The same things were measured in two ways. Each way mixes the same 11 hidden numbers, adds some noise and spreads widely along 6 directions of its own, which tell nothing about the thing.
In the rows, 128 means zero.
Some things both ways: the first way, then the second way.
[163  87 101 171 164  77 141 160 148 105  80 135 171 128 194  70 108  29
 147 118 147 215 122 102  91 136 119 125 128]
[139  89 141 136 116 159 106 111 135  99 120  97 157 113  88 153 131 150
 113 126 118 133 117 126  90]

[155 132  69 140 184  98  97 116 151 100 155  96 158 147  97  78 117 109
 128 139 129 144 184 130 166 151 139 140 150]
[125 118 125 150 100 133 131 118 138 123 112 123 118 118 106 118 125 131
 141 140 148 138 102 126 166]

[138 164 118 141 149 129 108 128 160 129 127 143 109 154 112 146  73 117
 172 103 122 155 123 151 113 183 124 151 101]
[133 118 114 157 123 152 141 104 173 188 131 121  76 128  79 108  77 112
  53  76 153 100 109 151 130]

[ 80 115 171  86 117 146 191 178 133 169 131 140 173 119 135 143 170 107
 104 144 119 120  83  84 107  57 144 127 135]
[ 88 133 105 133 140 120  68 105 102 110 168  90 150 121 117 134 175 161
 127 175 105 120 137  96  84]

[122 149 107 135 186 150 112 111 144 109 166 119 146 119 102  83 134  91
 164 133 138 131 135 149 169 157 134 147 113]
[150 173 111 149  95 149 144 131 130 143  82 171  96 146 109  87  95 102
  74  64 138 123 119 133 158]

[115 152 119 159 186 147 112 107 173 117 139 141 154 120 143  92 135  81
 159 148 121 161 144 130 143 184 134 144  85]
[125 184 108 156 118 154 182 135 150 194 120 175  76 173 105  67 116 123
 118 131 125 143 108 149 231]

[124 124 113 119 145  91 145 192 133 119  83 190 152 175 123 153  91 103
 141  83 126 132 133 159  99 139 142 111 114]
[158 117 129 123 134 175 106 109 104 101 100 106 183 119 108 161 170 158
 114 118  90 112  97 123  57]

[ 93  98 114 146 139 104 131 135 171 145 121 139 139 113 135 135 104 118
 151  89 127  83 143 139 120 120 118 154 140]
[111 151  99 146 111 187 121 134 115 158 111 116 148 125 103 124 153  66
  76  76 120  94  87 131 104]

[132 122 114 148 151 137  98 111 129 138 148 108 124 106 113  98 149 103
 141 153 109 134 153 107 117 128 118 140 137]
[141 161 110 113  98 121 141 144 121 138 121 140 111 133 170  78 132 117
 170 143  89 128  93 131 191]

[117 100 113 163  90 146 121  81 167 152 134 149  91  97 148 115 153 130
 184 129 121 110 141  76 151 122 104 150 143]
[113 192 133 128 136 122 199 161 136 184 116 141 109 182 171  70 110  99
 137 137 134 151 104 131 195]

[ 72 121 115 122 114 117 138 115 198 157 120 173 122 114 137 130 120 133
 155 110 104  87 118 128 116 105 113 146 141]
[ 98 119 103 148 160 132 113 133 142 136 155 116 148 168 126 160 118 133
 108 145 173 133 173 127 130]

[123  81 130 137 176  69 100 157 139 160 104 123 150 120 122 119  94  92
 160  79 145 155 112 102  91 115 134 117 124]
[119  73 119 120 146 136 143  92 184 169 134 132 128 121 142 157 119 127
 105 121 165  99 159 141 117]

[112 161  86 118  94 187  70  70 155  77 102 212  24 169 147 174 104 137
 171 110  94 163 139 143 144 157 145 110 140]
[149  78 168 137 145 105 112 132 126 117 127 147 116 145 136 122 127 216
 131 143 126 176  73 120 147]

[104 158 111 113 135 139 152 131 187 145 142 150 112  88 119 135  91 124
 152 118 103  70 127 135  63 111  83 139 134]
[101 193 115 170 117 135 112 150 135 128 186 125 130 131  92  99 112   8
 134  24 124 103 113 120 109]

[150  77 130 147 116  83 121 125 136 151 121 121 151 157 131 138  68 135
 147 102 116 125 104 118 121 125 137 152 132]
[ 71 149 125 107 133 129 128 134 111 148 135  91 131 100 116 121 139  48
  96 115 118  96 114 119  69]

[172 104 105 163 156 116  98  98 120 115 158 128 146 152 109  97 118 136
 145 150 112 116 167 100 152 155 125 139 121]
[116 101 142  94 142 160 177 136 124 122  78 157 169 117 141 166 156 142
 144 177 121 149 150 142 151]

[ 74 145 110 131  97 142 106  98 179 133  84 187 101 132 151 177  93 139
 144 110  67 160 113 159 102 148 145 131 145]
[107  98 123 145 116 161 125 117 163 205 173 127  74 169  90 101 140 116
 110 121 134 122  75 164 165]

[100 140 116 141 130  87 158 168 219 175 110 146 140 102 122 166  76 131
 158  83 127  73 152 138  78 137  97 150 117]
[ 86 157  98 154 158 167 169 114 148 184 159 124 135 126  98 153 163  87
 147 150 163 114 150 116 136]

[178 103 137 134 205 109  82 124  81 127 168 108 172 160  83  52 139  88
 143 164 139 166 115 114 160 142 153 122  82]
[106 139 135 133 153  92 136 109 175 138 171 132  89 170 117  94  78 135
 111 120 120 135 139 138 148]

[146 130 115 127 144 136 112 119 151 134 116 158 104 111 119 134 119 106
 176 112 153 133 150 112 132 136 132  98 104]
[115 102 156 153 158 119 104 126 141 127 168  95 145 136  91 150 115 126
 108  77 148 122 108 133  70]

[124 117 121 126 171 126 109 144 149 135 140 119 148 118 113 116 138  92
 147 118 140 108 140 127 131 126 143 131 120]
[144 132 125 146 119 135  89 141  96 115 121 131 126 107 110 107 126 156
  92 104  96 137  97 114 109]

[146 126  90 127 143  86 120 132 143 126 122 141 187 176  95  85 104 122
 119 154  70 138 120 148 121 144 154 132 134]
[118 117 129 121 115 134  86 146 102 100 159  92 148 130 108 144 133 112
 142 138 121 129 150 132  91]

[103 142  77 120 129 125  79 122 151 107 158 138  84 161  74 162 111 168
 123 113  93  50 203 184 139 127 137 150 162]
[124 159 105 169 132 127 130 144 145 143 145 144  89 162  97 102  93 106
 116  77 142 125  87 146 183]

[109 124 126 108  86 147 122 125 152 142 110 156 106 144 125 175 134 134
 130 132 113 119 127 144 145 106 170 121 141]
[132 141 117 107 135  90  95 150  68 100 115 112 142 121 145 138 133 159
 132 162 125 124 155 121  93]

[153 146 111 138 140 138 112 129 143 132 120 137 147 152 109 127 136 115
 138 155  99 173 143 105 136 167 162 112 108]
[174 180 124 102  97  93 174 192  96 158  81 142 121 125 180  86  72  79
 148  90 152  98 168 181 160]

[122 177 108  89 136 144 120 158 161 125 122 192 110 177  78 172 100 141
 161  99  84  91 116 131  93 154 131 112 111]
[159 135 137 130 150 136 133 147 101 129 119 162 172 104 158 158 151 132
 146  98 150 125 165 111  88]

[108 139 107  92 115 161 106 107 148 115 172 150  59 151  91 177 104 182
 139 109 118  49 160 117 130  93 110 142 155]
[ 97 124 135 147 160  73  76 140 108  66 150 120 150  98 141 134 123 147
 134 117 121 151  84  81 109]

[134 105  67 144 152  53  99 126 204 161 120 133 158 122  79 110  94 145
 163  92 115  56 186 130 128 142 127 127 142]
[135 174 132 131 108 156 154 169 102 161 124 114 158 124 158  99 149  73
 158 108 113 128  96 125 137]

[115 143  92 135 137 109 161 134 172 136  99 164 129  77 122 148  89 126
 156  93 149 120 187 140 119 124 104 108 140]
[164 187 132 125  84 162 207 127 155 144  63 144 127 149 128  78 107  67
 139  70 112 106  84 160 172]

Other things, the second way, with their names:
K69: [104  85 154 132 126 102  95 119 124 121 159 103 134  98 126 132 146 138
 140 138 139 135 108 113  93]
K705: [ 92  99 145 140 136 119  72 123 118 129 188  78 124 129 112 121 143 143
 116 149 117 147  99 100  82]
K457: [144  96 128 107 133 116 131 110 158 115 112 147 111 119 115 125  75 169
  91 132 105 128 165 155 141]
K543: [102 135 112 178 147 138 124  99 169 142 174 134 145 137 115 133 139 136
 138 122 154 130 142 111 155]
K626: [178 113 149 113 106 148 147 126 112 132  95 142 154  95 161 128 166 183
 173 173 117 152 143 106 125]
K302: [122 111 107 132 122 167 100 111 120 134 111 109 162 113 134 159 160 107
  82  99 142 101 118 106  65]
K641: [103 112 117 154 145 160 162 126 177 169 137 182 124 162 105 158 122  65
 109  64 193 112 141 164 165]
K552: [145  79 158 120 128 106  83 195  77 115 130 113 133  96 130 131  97 140
 100  93 120 144  94 150  94]
K103: [124  71 121 128 164 124 140  95 197 161 156 176 117 135 150 154 110 146
 115 114 158 120 171 143 152]
K49: [106 148  96 137 160 147 165  98 167 138 121 142 146 155 120 155 133 131
 131 151 151 119 164 131 157]
K431: [174 146 126 124 118 136 144 155 102 117  93 138 155 107 162 102 129 182
 163 159  84 155 111 124 176]
K353: [140 175 130 123 141 138 180 137 137 141  97 142 165 155 150 125 117  99
 124  93 138 111 167 147 127]
K128: [109 114 141 117 175  95 136 154 113 104 122 150 109 140 104 163 105 139
 128 139 150 149 122 143 131]
K573: [178  74 142 118  88 143 102 149  89  96  66 171 107  97 106 148 113 177
 112 130 131 160 113 139 137]
K603: [137 155 142 135  86 160 127 168 106 136 125 135 136 147 130  84 136  73
 140  75 101 139  64 146 158]
K299: [137 171 107 133 113 147 190  91 183 153 103 175  71 197 106  86 103 139
 133 148 125 140 137 144 216]
K818: [114 107 127 156 173  83  72 142  93  71 144  97 163  81 105 181 109 166
 118 130 157 135 142  95  64]
K688: [124  97  87 130 107 173  70 136  69 131 118 123 148  91 117 164 192 136
 115 150 119 108 105 126  99]
K888: [ 91 108  85 149 111 188 122  97 130 146  97 101 156  91  96 172 180 112
 110 162 156 104 115 107 117]
K184: [147 134 122  94 121 111 110 166  62  65  65 123 142 127 132 127 106 193
 116 184  84 156 129 142 145]
K993: [149 145 128 128 154 127 140 182 106 145 117 169 102 180 119 119  76 141
  87  99 140 150 144 166 158]
K445: [155 131  82 119  93 149 115 137 134 116 109 154 145 129 165 128 119  95
 137 100 121 103 149 146 163]
K94: [132  95 153 117 147 140 139 144 144 136 155 109 148 156 109 163 124  94
 150  92 138 110 114 180 104]
K583: [150 119 130 148 117 159 126 145 122 163 120 156  97 154 102 116 111 139
  84 106 149 151 126 135 139]
K14: [128 172 100 164  66 191 128 123 123 181 124 139 128 108 120  88 167  27
 110  45 135  87  85 114 125]
K186: [120 130 111 126 143 160 105 117  85 103 111 121 189  95 127 178 195 158
 137 170 120 124 151  96  78]
K172: [121 125 136 146 133 152 115 137 105 139 126  95 179 106 128 155 164  98
 117  90 156 107  97 113  60]
K410: [121 125 139 129 127 134 145 123 170 176 173 159  90 148 117  67 101 139
 111 128  84 147 138 159 191]
K856: [108  99  97 124 120 189 141 108 132 198 127 150 112 131  95 166 185  87
 112 133 165  85 133 164 123]
K631: [106 170 135 104 142  68 169 100 151 109 132 152  87 136 144  92 114 142
 185 184 111 143 137 107 173]
K730: [119 111 139 138 130 125  89 132  86 116 110  96 162  96 140 130 162 160
  99 130 120 135  65  92  78]
K710: [178 108 148 121 114  87 121 159 120 124 112  99 149 105 163 141  65 104
 118  55 180  99 162 149  66]
K595: [102 123 110 134 132 120  60 137  84 114 187  92 122 100 103 125 160 139
 147 162  85 129 101 111  98]
K877: [151 157 141 115 111 125 156 125 115 108  73 190 131 122 170 104 146 136
 144 120 117 150 113  93 150]
K770: [112 151 149 172 130 106 111 138 125 134 158 103  91 140  51  85  83 140
  89 102 131 146 100 136 125]
K526: [ 96 124  99 121 124 108  97 147  96 155 153 102 110  91 118 140 128  53
 112  94 153  74 124 146  81]
K274: [122 181 115 131  83 168 133 141  97 113  94 102 186 126 136 113 173  64
 154 102 109 102  89 123 117]
K680: [155 129 138  81 119 113 140 153  92  99 102 172 111 139 154 119 140 165
 185 183  84 162 131 144 170]
K702: [152  75 125  81 117 127  93 126 101 113  84 125 139 137 191 122 143 212
  96 180  81 144  92 124 126]
K47: [120 113 114 131 116 159 103 108 125 150 156 130 104  97  54 133 137 112
 103 119 108  99 148 147  96]
K871: [137 151 141 150 165  93 124 183  93 117 142 125 113 155  93 130  79 160
 129 123 148 155 131 150 137]
K373: [ 88 117 125 129 141 152 128 122 136 156 138  94 137 129 124 113 152 124
 103 144  92 128  57 130 136]
K157: [116 108 151  96 169  54 143 166 120  98 128 151 138  98 176 154  84 127
 149 141 156 145 184 128 123]
K459: [132 161 116 108 112 101 104 158  66  53  86 165 171 117 189 129 161 120
 176 129 108 139 117  98 137]
K167: [171 117 157 118 121  94 153 131 149 137 128 150  90 155 160  97 100 163
 173 132 133 152 108 138 167]
K461: [101 166  74 145 104 150 142 127 145 134 127 130 141 151 128 156 152   4
 175  79 188  70 120 147 149]

Some of these things the first way, each followed by its name:
[ 98 104 116 143  98 155 103 136 137 115 120 128 103 157 158 159 151 105
 113 134  73 125 124 134 108 118 149 165 172] => K688
[108 122 124 124 141 108 147 157 186 143 107 159 148 124 143 141 108  95
 150  99 140 111 125 129 107 124 129 126 111] => K186
[165  83 159 144 145 138 156 204  69 145 143  53 203 125 134 102 184  53
  81 186 112 163 110  84  91  87 155 143 139] => K47
[138 148  94 151 103 160 107  79 182 106 156 124  58 139 148 132 105 129
 163 133 129 120 158 128 147 147 104 178 144] => K888
[ 89 115  84  98 184  58 118 153 167 122 103 163 170 146  88 137  55 127
 147  45 128 103 134 170 126 125 148 112 148] => K877
[121 146 102 104 124 134  92 102 144 136 171 150  93 165  55 135 104 173
 174 104 108  60 132 155 162 133 132 148 134] => K302
[137 161  99 153 130 143 117 133 174 122 108 162 118 140 129 152 127 118
 148 132 114 125 183 151 136 182 143 131 106] => K871
[136 151 114 121 145 129 132 156 174 135 141 127 105 136 112 161 101 124
 148 102 148  95 162 119 113 138 119 139 113] => K818
[ 85 130 102 145 167 109 159 126 179 138 105 161 189  86 142 104 118  98
 149 118  92 139 133 114  95 140 113 123 145] => K603
[141 126 156 128 147 138 156 166  93 119 122 145 167 167 151 130 115  92
 113 152 101 198  78  95  80 128 131 130 109] => K457
[117 115  97 130 180 104 105 136 160 121 144 107 154 131 114  77 128  78
 154 109 116 125 119 120 118 128 127 151 150] => K14
[126 164 107  91 129 145 109  89 168 138 135 152 106 131  93 158  92 156
 152 118 109 135 125 119 140 136 148  99 127] => K69
[130 129 135 159 153 166  94 119 111 119 130 116 141 137 133 121 150  86
 142 150  97 185 113 132 138 170 164 146 116] => K856
[126 166 103 110 132 138 129 130 170 136 140 168 108 147  80 154 107 155
 175  94 119  90 144 119 136 151 123 123 119] => K172
[ 89 141 117 124 104 154 167 127 132 133 124 149 120  93 134 132 144 113
 126 143 118 130 141 153 127  92 123 143 159] => K299
[153 105 112 133 156  98  90 115 145 149 138 121 131 138  94 140  77 147
 152 108 117 110 138 103 115 139 129 123 121] => K157
[ 98 129 109 141 180 136 103 115 153 107 129 158 132 118 144 118 107  99
 156 107 110 139 138 129 107 153 118 132 127] => K641
[159 153  90 111 109 139 121 132 152 130 124 146 109 152 105 125 138 117
 150 138  98 136 135  99 119 137 137 109 140] => K626
[ 63 116 119 114 163 132 145 131 166 120 110 162 145  86 158 130 123  92
 141  96 129 133 126 126 109  96 124 118 148] => K459
[111 161 118 119 109 146 138  96 199 127  88 238  77 118 164 159  75 123
 192  98 134 138 117 138 113 153 113  98  83] => K353
[ 91 138  91 137 148 124 122 128 147 111 128 134 118 113 121 126 113 115
 133 111 106 128 161 154 102 121 112 151 170] => K461
[106 133 139 132 179 103 167 177 153 137 124 159 172 135 140 119 103  93
 141 111 130 141 123 119  92 137 104 143 101] => K49
[156 161 121  97  86 178 114  97  94 107 162 143  64 179  93 166 110 172
 118 164 104 135 133 135 148 115 143 128 140] => K631
